The groups are shells around one centre, one inside the other: the same stretched ball of 5 dimensions in 8 sizes.
In the rows, zero is written as 128.
Some rows, each with its group after it:
[ 71 115 124  92 136 145  96 110 112 113 141 138 222 134  60 113 111 110]
Y
[193 148 141 183 106 104 120 112 115 150 103  94 110  89 171 144 173 127]
F
[ 83 125 138 112 123 135 105 117 118 131 141 127 208 121  56 119 119 109]
G
[ 84 122 128  93 141 148  90  99 110  96 147 135 205 136  95  99 117 109]
G
[146 124 124 126 132 124 103 100  99 101 114 124 144 117 170 130 143 122]
Y
[140 119 123 131 120 110 119 124 104 122 104 126 132 106 142 151 143 121]
J
[ 78 123 141  92 134 143  95 101 109  95 153 135 205 129  90 103 110 106]
Y
[121 121  93 107 154 143  91 106 113 100 122 136 163 142 136 101 145 116]
T
[136 111 128 133 109 101 128 131  97 136  92 126 144  97 124 177 134 126]
Y
[148 148 172 159 104 124 107  91 110 135 137  95 177  96 129 126 139 120]
G
[117 139 120 131 133 131 105 125 134 131 137 121 149 122  96  97 153 105]
W
[112 135 135 134 119 123 113 127 127 141 133 118 163 111  81 119 142 109]
F
[ 78 115 155 105 112 130 110 110 101 125 136 128 225 111  60 144 100 115]
W
[ 95 122 137 122 117 130 109 118 114 142 129 122 210 115  59 135 121 116]
J
[129 122  60 102 173 143  89 122 127  93 117 146 119 155 152  82 168 110]
K
[166 119  59 132 153 113 113 143 123 121  84 138  72 130 173 126 185 119]
F
[ 80 116 108  89 146 142  97 118 117 103 137 144 187 139  84 103 124 107]
T
[144 142 127 133 135 125 103 110 121 104 133 119 115 117 162  99 159 109]
T
[124 128  91 117 152 141  94 115 125 115 124 131 155 140 121  95 156 113]
K
[160 132 101 154 127 112 117 134 124 148  98 117 114 111 133 135 172 121]
J
[162 147  98 152 145 136  96 110 133 132 122 111 130 129 146  89 179 116]
N
[134 147 109 136 144 139  95 114 138 123 139 118 138 131 123  78 167 106]
J
[184 133 135 178 100  95 130 125 108 162  87 100 118  84 151 172 165 132]
F
[128 107  78 113 143 116 115 142 113 121  92 144 122 127 127 142 153 119]
W
[112 133 145 123 120 124 109 114 116 117 139 122 161 111 108 118 132 109]
G
[166 143 170 190  79  98 133 121 113 185 106  86 162  72  99 174 150 129]
N
[163 130 131 160 108 102 126 127 110 148  97 110 123  93 140 159 157 125]
K
[128 127 173 148  91 111 122 106  97 147 119 105 197  86  98 169 119 126]
J
[107 112 123 129 113 118 120 132 110 156 105 125 196 110  61 162 127 124]
N
[ 94 122 103  98 151 147  91 111 120 103 138 139 182 143  98  93 134 108]
K
[115 119 186 156  70 103 134 116  92 180 107 100 234  73  47 204 103 133]
N
[114 108 106 119 124 113 121 140 110 137  99 136 155 114  93 156 136 120]
W
[132 127 108 119 145 140  93 100 110 106 123 127 165 133 142 107 146 119]
T
[113 122  40  82 193 154  80 125 136  72 129 159 105 173 155  51 172 100]
Y
[128 112  39  90 182 137  93 135 126  82 106 159  89 160 166  86 172 108]
W
[158 119 129 148 110 105 122 118  97 138  91 116 142  97 147 171 144 131]
G
[154 153 106 136 153 138  91 106 135 100 141 118 101 133 173  64 179 104]
K
[105 127 136 128 116 122 115 127 120 142 127 122 178 110  72 133 132 112]
T
[187 130  51 137 165 118 105 135 128 104  89 135  39 137 215 101 203 116]
F
[ 96 146 163 120 125 146  92  91 121 111 168 113 204 120  90  85 124 104]
N

New rows, each followed by its group:
[120 140 146 136 117 121 113 120 124 130 139 116 149 106 103 115 143 107]
N
[125 143  78 113 172 154  81 112 143  97 145 133 127 156 137  47 174 100]
Y
[176 136  90 156 138 119 109 124 124 138  97 116 104 119 162 121 183 123]
T
[181 143 159 181  94 104 123 106 105 158 104  91 145  82 149 162 155 131]
F
[157 125 147 172  87  94 137 133 106 178  89 103 154  79 101 190 145 132]
Y
[ 77 117  95  83 155 143  95 126 125  97 140 150 166 146  87  89 132 101]
N
[126 111  85 105 150 130 102 120 107 102 105 143 141 136 145 125 146 119]
K
[164 132 141 157 109 110 117 108 103 137 105 107 143  96 152 154 150 128]
K
[138 134 110 136 132 118 113 132 128 127 119 124 113 116 129 114 163 110]
T
[146 152 138 146 132 138  94  94 125 119 144 106 156 120 141  87 157 112]
K
[167 133 153 169  94  96 130 121 104 154  99 102 134  81 139 172 149 128]
F
[151 118  60 121 159 126 103 132 121 112  94 140 101 140 162 114 174 119]
T
[184 143  75 147 157 124 101 123 132 109 107 123  59 131 203  88 199 113]
K
[137 125  80 119 157 141  93 113 120 111 114 132 146 143 141  99 161 117]
F
[140 122 149 160  89  97 135 134 106 173  95 108 167  83  85 186 136 128]
F
[110 131  64  87 184 152  81 120 138  72 143 152 107 164 151  45 168  95]
W
[180 139 138 185  96  97 131 130 116 177  92  95 128  83 126 168 167 130]
N
[168 148 122 167 122 117 112 121 130 149 116 104 119 107 137 117 175 117]
J
[165 131 168 183  77  95 135 118  99 183  93  90 177  71 104 196 139 137]
N
[148 130 114 153 121 121 113 122 118 156 103 112 162 112 107 141 156 126]
Y
[169 136 149 176  96 108 122 111 106 168  99  95 166  87 122 167 151 133]
F
[159 140 166 171  93 113 118 100 104 158 114  92 181  86 121 158 141 130]
G
[127 133 176 150  93 119 116  99 100 148 127 101 209  90  93 157 119 125]
K
[141 122  92 117 152 137  93 104 109 101 112 132 147 137 160 110 153 121]
F
[138 152 141 153 124 139  96  97 128 139 143 101 179 117 108  94 154 114]
Y
[135 146 176 155 100 126 107  91 109 141 140  96 198  96 107 129 131 120]
T
[135 134  57  96 186 142  86 125 138  66 134 151  63 159 191  47 184  95]
N
[185 123  81 146 140 107 116 130 111 120  81 126  73 117 199 140 181 126]
F
[152 144  65 128 173 146  85 117 143 105 127 130 101 153 163  57 190 106]
N
[166 136 138 175 101 106 124 123 115 170  99  99 150  91 116 160 158 129]
G
[168 127 119 160 112 102 125 129 110 151  90 112 121  97 143 162 161 128]
K
[130 114  75 104 159 136  96 116 111  96 107 143 136 144 154 111 153 118]
T
[160 128  87 144 137 112 116 139 125 136  95 125  97 118 147 129 176 119]
J
[161 140 166 167  97 115 115  95 101 148 116  94 177  89 134 154 140 130]
F
[185 131  45 126 179 129  93 122 126  83  98 139  41 148 235  81 202 114]
F
[117 135 165 140 107 134 103  90 105 139 137 105 225 106  87 133 119 122]
F
[142 133  95 106 165 144  83  94 114  67 134 135 116 145 198  74 160 110]
N
[197 154  88 152 159 128  94 106 131  95 119 115  52 131 233  72 203 112]
N
[188 146  97 157 141 112 111 126 129 116 108 116  53 115 203 103 194 113]
N
[113 110 148 124 104 114 120 114  90 135 107 123 201 100  94 175 111 128]
W
[161 137 148 175  96 110 122 115 111 173 103  95 174  89 105 163 149 131]
F
[156 140 114 136 139 122 105 115 122 104 125 121  96 119 176 100 168 110]
J
[150 119 131 147 110 112 118 113  96 142  95 114 167 101 130 169 139 133]
W
[ 73 122 134  86 141 150  89  97 110  90 156 138 211 137  88  93 110 105]
N
[124 144  86 108 173 156  78 103 137  84 150 134 130 156 151  44 168 100]
T
[ 95 140 130 108 144 152  87  99 127 103 161 125 188 137  97  71 135 102]
G
[127 108  98 113 135 116 114 130 104 114  98 140 134 121 136 147 142 121]
J
[135 119  37  87 193 144  85 125 128  63 116 160  74 167 195  63 180 104]
G
[176 135  49 122 181 135  89 119 130  80 108 139  52 152 225  69 199 110]
T
[174 143  67 136 165 126  99 129 139 100 114 130  50 138 199  74 200 107]
G
[122 133 168 138 105 129 106  90  99 131 134 106 213 102 104 139 119 123]
W
[122 122  73  95 173 152  81 104 118  81 126 144 144 158 157  77 155 112]
Y
[126 151 123 130 144 143  91 106 136 111 153 117 144 131 125  67 160 102]
T
[ 82 107 114  94 136 140 100 113 105 115 125 141 215 133  73 130 113 117]
N
[159 131 149 168  94  99 130 125 107 164  98 102 148  83 118 173 148 128]
J
[114 118  58  84 179 140  91 130 127  74 123 158  98 158 158  75 163 102]
G
[ 92 105  96  92 142 126 110 135 112 109 114 150 156 132  96 130 130 111]
Y
